The rows of a group lie close to one hidden flat surface of 5 dimensions, which may be shifted away from zero. Surfaces can cross.
(in the rows, 128 means zero)
Some rows, each with its group after it:
[131  98  73 139 141 127 151 126 115 166]  (1)
[121 112 148 123 157 103 137 105 120 120]  (2)
[131  75  69 125 151 108 155 123 108 187]  (0)
[118 119 137 109  87 138 111 138 165 138]  (0)
[117 167  92 125  93 173 113 206 161 113]  (3)
[ 88 109 112 119 176  82 163 151  99 101]  (0)
[110 220 154 141 131 154  73 172 123 148]  (1)
[122 188  87 156 154 133 105 173  94 174]  (1)
[125  89 132 105 110 141 142 125 172  95]  (3)
[148 122  70 144 127 140 136 139 118 169]  (2)
[105 130 128 105  86 140 110 164 168 119]  (0)
[123 132 144 117 118 142 122 135 154 110]  (3)
[124 127  99 137 148 126 135 139 118 144]  (2)
[141 147  80 173 175 132 127 123  79 199]  (1)
[112 153 133 118 129 146 111 149 136 140]  (1)
[124  64 110  84 152 122 168 138 162  80]  (3)
[138  60  86 121  89 159 163 129 174 120]  (3)
[122 139 177 126 143 120 113 101 134 119]  (3)
[149 137 129 134 123 134 117 114 128 151]  (2)
[155  82 135 148 113 143 137  70 155 137]  (2)
[122 133 148 110  64 160  89 142 182 140]  (0)
[117 144 122 108 190 113 134 168 121  99]  (3)
[135  98 136 139 117 127 124  90 145 152]  (0)
[142  91  60 146  81 168 147 151 162 148]  (1)
[118 143 139 121 108 112 111 152 149  96]  (1)
[118  99 128 113 119 118 131 122 144 142]  (0)
[133 154  93 140 108 151 115 167 132 148]  (2)
[136 120 104 108  94 147 123 153 150 131]  (2)
[ 84  78 120  68 124  97 150 164 143 101]  (0)
[134 102 131 133 168  74 140  92  97 132]  (1)
[149  85 153  88 105 117 127  91 143 126]  (2)
[138  91  92 134 116 145 151 123 138 145]  (3)

New rows, each followed by its group:
[157 131 130 125  70 164 104 121 163 142]  (2)
[ 97 143 158 117 140 123 123 150 147  88]  (2)
[180  93  79 165  80 179 137  94 156 171]  (2)
[117 121 103 137 146 126 146 141 125 129]  (2)
[121 162  78 129 113 142  89 181 124 196]  (0)
[142 107 148  90 129 102 119 107 124 132]  (2)
[138  95 150 151  54 151 120  66 147 173]  (3)
[108 148 174 108 126 137 102 133 143 125]  (1)
[ 89 114 101 105 111 103 139 157  94 158]  (3)
[136 166 101 160 136  96 109 146 110 126]  (1)
[ 99 127 139 101 185 123 129 135  96 167]  (1)
[152 125  75 163  70 125 127 150 164 107]  (1)
[135 120 159  80  85 131 105 130 162 108]  (2)
[153 130 141 134  96 150 109 102 154 140]  (2)
[180 147 147 144 121 134  92  75 119 181]  (2)
[100 193 164 141 127 128  96 164 135 104]  (0)
[131 149 165 132  94 108  99 135 161  76]  (1)
[152 113 108  66 136  88 115 127  84 171]  (2)
[107 162 131 120 134 148 110 164 124 146]  (1)
[103 163 150 137 112 140 113 158 150 100]  (0)
[126  65 121  77  51 149 116 128 193 154]  (0)
[173 157 162  50  85 105  58 128 112 162]  (2)
[111 166 117 126 125 150 109 172 130 142]  (1)
[113 137 112 111 103  77 124 183 145  67]  (1)
[150 122 107 145 175 140 143 124 134 125]  (3)
[127 140 119 129 120 138 118 146 140 127]  (2)
[121 122  71 130 198 101 150 156  74 155]  (3)
[127 126  87 103 124 120  90 153 111 220]  (0)
[131 125 131 129 139 133 132 122 140 122]  (3)
[132 151 110 134 110 149 112 156 139 136]  (2)
[104 112 130  99 148 156 136 131 124 168]  (1)
[133 119 152 113 119 119 120 112 145 121]  (2)
[111 137  91 149  74 136 120 134  96 206]  (3)
[151 124  78 170 130 135 133 122 118 173]  (1)
[150  76  98  95 124 109 143 107 115 161]  (2)
[ 98 175 126 159 119 162 115 177 162  98]  (2)
[136 131 138 181 129 140 135  95 140 126]  (0)
[128 106 143 129 142 151 132  91 131 165]  (1)
[115 168 140 142 122 143 110 152 146 118]  (2)
[129  72 107  82 137  99 150 124 115 131]  (2)
[129 130 130 143  98 148 121 115 132 150]  (3)
[139 147 110 159 154  50 120 123  97 110]  (1)
[155 111 169 126 128 121 112  69 134 139]  (2)
[114  83 129 113  97 133 143 124 166 111]  (0)
[111  98  93 132 145 116 151 137 114 138]  (0)
[155  91  98 121 133 114 140  99 111 166]  (2)
[114 130 103 137 137 122 133 148 119 142]  (0)
[ 80 107 162  62 154  71 126 143 119 112]  (0)
[179 115  86 198 162 150 142  64 109 192]  (3)
[127  38  94 132  54 139 160  76 131 187]  (3)
[121 154  94 139 105 186 115 171 139 167]  (1)
[137 125 160 144 122 141 120  98 156 116]  (2)
[149 120 143 139  97 150 118 104 159 129]  (2)
[145  83  99 162  80 149 139  79 121 198]  (3)
[145  72 125 140 108 135 141  72 156 155]  (0)
[180 149 114 113 139 108  89 101  74 203]  (2)
[ 88 102 102  74 125 168 149 183 138 144]  (1)
[110 101 130 108 153 107 150 131 131 105]  (2)
[116 112  65 117 138  99 150 171 110 128]  (1)
